The rows are grouped in 3 different ways at once. Each group adds its own fixed numbers to the row, and there is some noise. The rows also spread widely along 11 directions, which tell nothing about the answers.
(in the rows, 128 means zero)
Known rows, each followed by its group in each grouping:
[ 99 155 118 101 187 153 135 117  91 137 135 152 128 115 141 161 161 155
 108  96 139 124 147 183 112 100 125 118 194 125]	Kedo k930 k774
[143 148 131  99 146 127 128 157 148 142 152 163 138  97 133 139 148 135
 176 131 150 135 134 136 124 139 155 133 111 148]	tapon k508 k742
[178 131 143  87 156 125 133 178 156 154 171 176 132 117 102 158 163 151
 170 101 142 128 144 130  96 111 166 136 122 122]	Kedo k614 k742
[160 126 109 112 154 149 109 118  99 138 112  92 143 139 106 189 152 135
 154 111  74 111 117 123 131 103 128 104 154 129]	temi k930 k2
[100 133 123 163 134 102 123 124 127 128 149 142 110 113 151 152 147 137
 144 154 131 158 150 108 140 121 140 108 119 132]	temi k730 k422
[161 158 154 132 151 171 169 116 105 123  87  97 117 139 119 116 194 142
  75 126 150 114 159 217 123 103 166 133 132 114]	tapon k271 k774
[183 119 109 149 127 132 144 143 179 152 210 169 114  98 113 163 140 165
 135 126 162 170 162 120 133  76 111 105 150 118]	temi k614 k522
[150 121 126 165 122 141 123 140 161 131 125  95 120 132 110 122 163 146
 139 117 131 114 177 136 151  97 124 111 102 137]	tapon k730 k2
[149 116  99 134 143 139  98 113 103 141 115  88 139 130 107 168 132 121
 160 123  96 114 122 102 161 130 113 103 143 131]	tapon k508 k422
[110 156 150 117 152 114 133 138 112 128 132 146 113 119 151 149 167 111
 143 141 127 123 130 117 132 156 181 140 107 137]	temi k271 k522
[104 151 124 143 148  98 139 116 103 133 122 114 114 125 148 178 158 135
 135 158  86 132 123 138 101 116 154 112 130 108]	Kedo k930 k774
[165 117  86 173  93 147 141  81 129 191  81  61 140  98 103 151  95 139
 152 156 106 152 117 158 139  89 108  75 126  79]	tapon k930 k742
[131 134 104 143 116 124 136 118 116 157 112 117 117 103 121 152 126 103
 141 147 119 147 119 122 133 130 138 116 125  92]	tapon k271 k774
[158 133 116 148 147 115 121 119 128 152 146 109 143 109 126 169 139 146
 151 147 110 135 128 126 127 117 114 110 134 131]	Kedo k930 k422
[121 145 117 163 134 143 110 115 140 132 107  98 114 131 130 133 139 140
 123 154 107  98 155 138 169 109  98 103 125 139]	temi k730 k774
[ 85 125 100 154 130 101 132  99  94 157 122 119 128  88 153 166 116 117
 165 148 121 170 113 118 136 137 142  99 133 107]	tapon k930 k422
[162 139 123 113 158 114 128 144 124 122 171 155 126 115 129 172 152 129
 163 138 134 127 120 107 135 141 142 143 137 154]	temi k508 k774
[ 87 157 133 138 141 115 122 118 110 142  80  96 103 116 140 155 130 105
 121 188  55  94 103 138 140 148 146 109 112 103]	tapon k508 k774
[133 134 132 149 132 130 131 125 130 133 130 132 108 119 126 140 157 140
 123 146 139 142 159 134 133 108 145 111 115 118]	temi k508 k422
[121 115 115 175 101 100 126 132 150 144 117  95 101 121 123 138 129 108
 163 158 100 118 144  99 151 129 151 112  79 103]	tapon k508 k774
[210 177 122 130 183 156 149  99 134 117 193 146 159  92 150 175 158 199
  97 172 153 150 116 206 126  90  69 119 196 195]	temi k508 k742
[171 110 107 144 109 152 159 114 113 164  90 109 100 112  81 132 122 107
 121 125 146 146 125 132 134 120 131 121 132  83]	tapon k730 k742
[113 155  91 152 151 153 104  77  99 141 117 111 144 114 147 158 145 156
  98 145 120 151 143 153 144  96  65  85 173 137]	Kedo k271 k422
[127 134 111 119 117 110 141 132 114 156 120 136 135  98 131 162 135 116
 191 143 123 170 110 115 106 138 170 114 103 109]	tapon k930 k742
[166 109 103 172 114  95 128 140 153 126 197 124 111 129 123 181 147 136
 168 140 112 147 150  64 136 104 131 110 120 131]	temi k930 k522
[126 154 154 109 149 133 151 151 115 136  95 127 105 124 116 136 166 112
 120 146 112 114 127 155 115 140 184 136 111 104]	tapon k730 k774
[144 189 163  89 183 166 141 136 144 149 132 145 152  82 143 126 162 163
 113 149 146 104 131 223 131 133 140 127 139 158]	tapon k508 k522
[198 172 123 116 163 144 131 131 143 137 154 104 169  99 129 170 145 158
 147 173 108 115 102 173 135 129 101 125 145 173]	tapon k930 k774
[148 132 139 147 159  94 163 122 132 160 159 149 122  71 144 150 119 127
 157 147 163 132 107 160 145 145 156 146 132 124]	temi k508 k774

New rows, each followed by its group in each grouping:
[153 120 103 115 134 133 136 160 139 148 180 156  96 107  95 178 132 123
 128 127 102 142 134  84 115 108 125 115 159  94]	tapon k930 k522
[171 131 108 169 133  95 142 110 138 141 174 126 125  95 140 180 121 134
 156 179 121 151 105 116 142 124 114 120 138 134]	temi k508 k774
[151 129 114 147 127 153 150 102  88 145  93 116  90 131  93 144 159 120
  62 134 129 153 148 139 111  99 125 111 152  72]	Kedo k271 k422
[ 76 122 135 163 170  96  99 128  96  99 134 113  89 151 154 159 157 110
 133 135  94  90 141  75 177 156 134 129 131 159]	temi k730 k422
[149 140 123 140 130 143 130 135 139 139 126 104  94 128 103 158 143 129
  94 167  70 105 135 122 133 110 121 106 133  99]	tapon k508 k522
[129 115 142 147 129 125 155 148 146 173 104 121  84 101  93 124 118 102
 126 131 125 100 134 148 143 129 162 130 114  67]	tapon k730 k774
[178 115  83 144 137 165 142 101 107 130 146 125 121 109 100 157 147 143
 103 106 161 164 145 139 140  92  83 112 181 133]	tapon k508 k2
[134 159 140 171 164 123 129 113 149 151 106  57 120 103 145 149 114 135
 107 202  57  57  98 180 172 140  96 114 131 139]	tapon k930 k774
[151 118 102 139 135 146 141 112 111 154 112 107 114 105 110 144 118 117
 135 125 137 127 117 130 150 133 110 125 147 122]	tapon k930 k742
[202 131 114 188  87 140 159  81 147 185  88  59 155 100 111 134 123 150
 151 168 129 161 122 190 130  86 133  87  97  91]	tapon k271 k742
[125 147 129 145 141 125 137 110 110 149  91 107 124 112 133 143 135 116
 144 155 125 117 116 147 150 142 142 125 116 126]	temi k730 k774
[148 123 126 150 149 122 119 134 129 129 157 115 119 121 128 155 150 127
 136 132 118 121 142 115 151 127 129 124 136 136]	tapon k271 k422
[174 117 137 171 117  95 136 157 194 169 179 125 119 108 118 153 131 138
 182 141 116 123 149 121 134  97 160 117  93  96]	temi k271 k774
[ 99 152 139 134 139 137 113 136 143 150 104 118 108 129 131 141 144 127
 120 147  82  91 152 144 141 106 144 105 116  99]	temi k271 k774
[137 126 110 176 149 122 146 111 131 124 167 121 105 110 143 162 141 151
 107 142 132 139 140 148 151  99  98 111 170 132]	tapon k614 k774
[107 170 121 111 157 122 114 132 144 162 157 147 157  95 154 176 146 166
 162 146  95 137 134 158  99 102 134  91 134 125]	Kedo k930 k522
[138 125 108 155 115 107 124 139 142 137 161 122 122 123 128 170 147 129
 164 137 103 149 146 102 123 101 147 105 119 108]	tapon k271 k774
[152 167 138 135 137 139 136 129 147 147 116 104 120 103 125 145 144 136
 109 190  88 110 119 161 132 128 131 110 114 123]	tapon k508 k522
[159 128 132 159 145 109 125 135 136 114 156  92 112 140 127 161 161 127
 146 148  91  93 133 105 151 140 145 127 113 149]	tapon k508 k522
[118 143 119 139 135 123 124 134 143 137 150 147 115 119 139 166 150 151
 134 151 113 147 151 134 126  90 128  98 137 116]	temi k614 k774
[ 95 160 159 106 192 132 128 134 102 152 100 122 106 105 137 173 132 120
  91 171  55  86  90 173 131 142 142 112 161 102]	tapon k614 k422
[144 136 129 167 110 111 132 102 133 179  72  66 113 113 110 140 115 104
 137 186  76  98 109 125 144 147 143 105  79  87]	Kedo k508 k522
[161 112 102 149 125 112 129 143 159 133 206 156 153 104 132 145 157 160
 215  83 195 172 180 120 132  97 150 122 120 152]	tapon k508 k774
[128 150 117 145 139 126 126 119 123 124 128 113 126 118 142 146 151 134
 137 158 120 126 135 139 144 130 124 119 123 146]	tapon k508 k774
[134 134 107 153 125 110 153 111  96 129 125 119  95 107 128 167 136 105
 119 172 112 154 107 114 125 136 136 122 137 105]	tapon k508 k774
[138 136 122 121 106 159 130 130 146 162 105 142 133 114 110 111 154 135
 159 109 177 153 173 138 140 117 157 110  89 115]	temi k614 k522
[129 125 119 134 119 170 114 127 143 174 100 129 123 121  92 105 148 143
 117  94 153 128 193 154 132  85 127  99 119  83]	Kedo k271 k422
[163 113  96 144 119 124 124 135 157 158 168 133 133 109 110 182 133 155
 169 122 108 157 143 112 120  71 122  90 137 109]	temi k930 k2
[144 143 126 140 140 115 143 125 110 119 148 129 120 116 135 170 167 139
 127 164 116 163 128 130 107 114 153 113 130 123]	tapon k508 k422
[134 124 114 164 121 132 129 134 158 150 119 103  83 111 113 132 114 120
 108 165  98 100 137 114 157 123  94 112 120 112]	tapon k930 k742
[182 142 117 137 122 121 129 111 101 119 103  94 134 133 121 176 162 116
 149 171  99 148  98 104 132 140 134 122 105 150]	temi k614 k2
[168 142 125 172 155 100 150 104 116 120 169 101 122 109 155 178 144 137
 137 174 118 131 105 123 152 141 120 130 140 165]	temi k930 k522
[110 141 150 158 144 122 130 129 131 120 116  96 113 129 150 132 174 132
 125 135 109 107 154 150 141 124 159 122 100 142]	tapon k271 k2
[243 161 180 113 179 104 131 177 178 132 186 107 153 129 109 172 179 154
 172 167  82  62 108 143 114 145 168 153  92 168]	Kedo k508 k522
[144 150 100  84 134 168 123 131 118 160 108 148 140  98  97 154 135 128
 143 129 127 148 126 148 116 116 131 109 146  99]	tapon k508 k774
[110  83 125 169 147  92 131 129 101 131 145 114  91 133 127 164 144 108
 155 102 122 127 141  89 155 136 163 123 131 105]	tapon k614 k422
[148 131 113 127 143 104 137 134 114 137 149 148 116 117 122 175 149 123
 149 138 125 153 120 106 112 131 138 129 136 116]	Kedo k614 k774
[150 115 131 156 145  68 113 175 155 105 202 124 124 138 136 179 159 121
 213 134 101 109 134  60 141 144 165 142  98 163]	tapon k730 k774
[122 167 149 124 166 138 155 109 104 140 107 138 135  91 152 140 163 147
 115 144 155 142 122 198 126 126 150 125 141 145]	temi k730 k2
[132 152 103 148 121 151 129 102 132 156 128 137 120  97 130 138 129 134
 108 156 140 152 141 133 150 112  95 101 142 121]	temi k271 k522
[183 125 123 183 138 123 119 125 172 147 163  94 132 105 126 144 126 149
 141 167 122 114 131 137 178 124  84 112 121 153]	tapon k614 k422
[121 142 132 128 148 115  86 138 145 161 111 104 139 122 133 142 128 117
 183 137  86  74 123 110 156 154 128 121  97 142]	Kedo k271 k742
[158 145  92 126  96 181 145 108  87 134  64 102  90 143  79 154 154 103
  62 157  95 161 135 124 109  99 114 102 147  65]	tapon k271 k774
[205 159 136 127 132 130 167 138 133 126 144 111 138 116 117 162 176 144
 132 176 122 152 119 164  95 112 157 129 114 131]	tapon k930 k774
[132 104 118 154 153 113 134 113  97 142 123 101 111 148 118 170 154 128
 147  92 112 112 142 130 132 106 153 117 146  96]	Kedo k614 k774
[153 110 123 156 106 103 139 148 145 132 140 126 109 126 121 134 152 117
 179 131 150 151 145  90 139 141 167 131  76 130]	tapon k614 k742
[155 141  92 108 144 193 131 133 111 112 121 136  94 124  90 124 155 117
  72 117 162 119 158 124 158 130  69 141 172 149]	tapon k930 k774
[152 142 155 132 169 117 121 153 144 144 137  90 132 131 125 165 149 126
 156 141  68  63 114 147 144 133 162 134 117 128]	tapon k271 k774
[159 115 138 190  90  97 135 123 142 126  92  70  91 151 118 126 152 107
 156 173 104 109 142  89 150 137 170 124  46 118]	temi k508 k742
[152 119 138 148 155  96 139 152 146 132 174 116 116 110 130 167 150 131
 164 129 109 108 123 118 137 134 155 138 121 142]	tapon k930 k2
[138 157 159 121 163 125 171 128 117 146 120 148  97 102 130 140 158 140
  91 154 138 122 126 185  96 122 161 135 136 102]	Kedo k508 k742
[173 167 118  87 140 150 123 133 140 175 111 140 165  88 105 142 136 136
 164 148 139 129 114 164 117 137 126 123 117 126]	Kedo k508 k774
[179 119  77 156 106 114 129 128 122 103 191 143 117 126 125 177 154 125
 155 145 145 196 137  56 124 117 104 120 138 151]	tapon k271 k742
[ 94 157 126 117 148 146 103 139 151 145 120 145 117 109 135 129 133 137
 131 143 118  94 155 140 159 124 114 113 124 133]	temi k508 k774
[163 138 101 130 128 118 120 132 131 126 164 120 162 122 141 175 156 151
 203 130 127 162 134 112 120 116 138 110 115 166]	tapon k930 k742
[123 138 134 147 153 123 120 141 158 142 146 121 125 111 142 138 141 142
 153 133 125 101 145 155 160 125 131 122 123 142]	tapon k614 k774
[137 128  93 155 106 133 110 143 166 140 161 132 111 117 115 143 136 133
 138 138 120 144 171  97 144  93 102 102 122 114]	tapon k271 k774
[104 125  85 149 153 130 137  88  57 110 134 128  93 123 146 180 139 111
  93 130 118 161 114 104 140 128  96 116 199 131]	tapon k271 k742
[193 128 148 132 138  86 149 162 160 148 189 133 141 102 121 170 151 129
 206 144 121 133 116 114 114 142 195 139  91 131]	tapon k508 k522
[ 99  87  78 187 110 101 106 108  99 120 120  76  78 153 126 175 119  97
 146 130  71 119 136  42 167 126 105 101 132 112]	tapon k930 k742
[132 138 116 140 133 132 117 138 136 131 143 130 112 121 122 157 149 136
 119 159 105 144 143 113 136 112 116 101 131 122]	tapon k614 k422
[168 164 137 121 171 124 118 121 106  96 161 131 165 121 159 159 185 154
 165 149 155 139 126 137 144 153 141 138 123 210]	temi k508 k422
[113 133 109 120 160 119 117 114  87 115 143 144 125 127 154 181 151 129
 162 124 124 145 115 103 140 136 130 120 154 158]	temi k614 k742
[ 86 170 132 110 180 135 127 101  76 126  96 133 116 112 167 166 143 128
 108 167 104 120  93 157 145 154 116 120 165 154]	temi k614 k742
[146 145 143 126 151 117 139 157 143 127 150 143 117 101 126 151 159 127
 136 150 127 127 124 129 126 139 143 138 117 145]	tapon k730 k2
[153 130 112 147 145 140 157 119 116 129 147 127  98 111 125 157 145 139
  98 142 135 145 131 142 127 107 110 122 165 125]	tapon k930 k742
[172 133 147 148 130  95 125 139 130 125 131 101 125 141 128 172 165 121
 166 176  89 128 115  97 132 141 170 123  82 134]	temi k614 k422
[152 154 123 136 130 133 135 120 130 141 129 120 135  95 135 135 144 117
 141 159 142 137 119 134 152 159 131 132 111 148]	tapon k271 k522
[133 144 117 126 143 151 136 117 117 138 126 131 114 106 120 140 145 128
 110 140 134 131 138 141 142 130 122 117 146 127]	tapon k508 k522
[115 148 138 108 168 161 128 110 107 157  88 116 131 120 125 142 148 141
 125 113 121  96 141 195 138 105 153 112 151 108]	temi k508 k774
[180 145  82 156 142 155 128  72  81 115 141  98 156 115 135 174 152 149
 109 151 142 181 122 143 147 113  69 104 183 167]	tapon k271 k422
[159 158 131  91 131 141 140 147 113 136 107 130 143 129 114 164 178 133
 155 146 111 153 122 152  91 119 183 116 106 111]	tapon k614 k774
[163 136 139 121 173 123 130 143 152 157 157 137 143 103 122 163 152 159
 153 114 123 110 131 163 121 108 134 123 136 134]	Kedo k614 k2
[166 162 121 119 103 158 138 150 179 155 128 167 103  96 105 128 134 141
 104 189 141 159 142 129 120 108  99 111 108 118]	temi k614 k742
[157 122  85 111 135 121 131 134 122 167 160 159 130  83 107 190 103 114
 169 138 121 170  93  97 126 134 112 115 162 104]	tapon k614 k774
[ 95 112 137 145 145  92 143 131 109 157 116 130 109 122 139 145 150 114
 175 101 141 124 143 134 125 135 196 129 104  93]	Kedo k614 k774
[ 99 158 149 102 178 133 143 142  93 121 104 154  90 121 127 135 166 106
  90 132 135  96 129 144 126 161 146 157 145 129]	Kedo k730 k774
[118 127 126 121 183 125 130 133  97 112 156 140 120 120 146 170 167 137
 133 100 130 126 126 137 140 130 137 133 168 157]	tapon k614 k2
[120 105 106 180 115 130 124 117 129 118 144 109 103 138 134 116 162 122
 144  90 171 135 192 100 170 124 135 123 111 142]	tapon k271 k522
[124 146 111 127  86 162 131 142 159 165  89 141 114 106  93 100 139 124
 136 138 156 155 174 140 125 108 138 102  88  87]	tapon k730 k774
[153 110 108 137 145 133 147 137 125 139 160 151 123 103 112 130 143 128
 160  80 200 143 153 132 152 128 134 144 149 137]	tapon k730 k774
[ 90 135 103 119 129 117 129 157 136 139 153 184  90 105 126 140 142 118
 133 123 151 150 165  91 113 126 130 127 127 105]	Kedo k930 k774
[150 165 100 152 126  98 154  98 112 137 151 147 143  72 159 174 127 131
 152 206 148 200  88 126 125 144 114 118 134 151]	temi k730 k774
[119 135  95 165  93 170 144  86 121 170  58  99 104 106 104 110 116 130
  91 149 141 156 149 169 142  91  95  82 132  83]	tapon k730 k742
[134 136 124 153 130 113 142 109 123 146 138 136 134 102 155 142 146 137
 167 131 164 164 138 142 132 122 155 121 113 136]	temi k271 k742
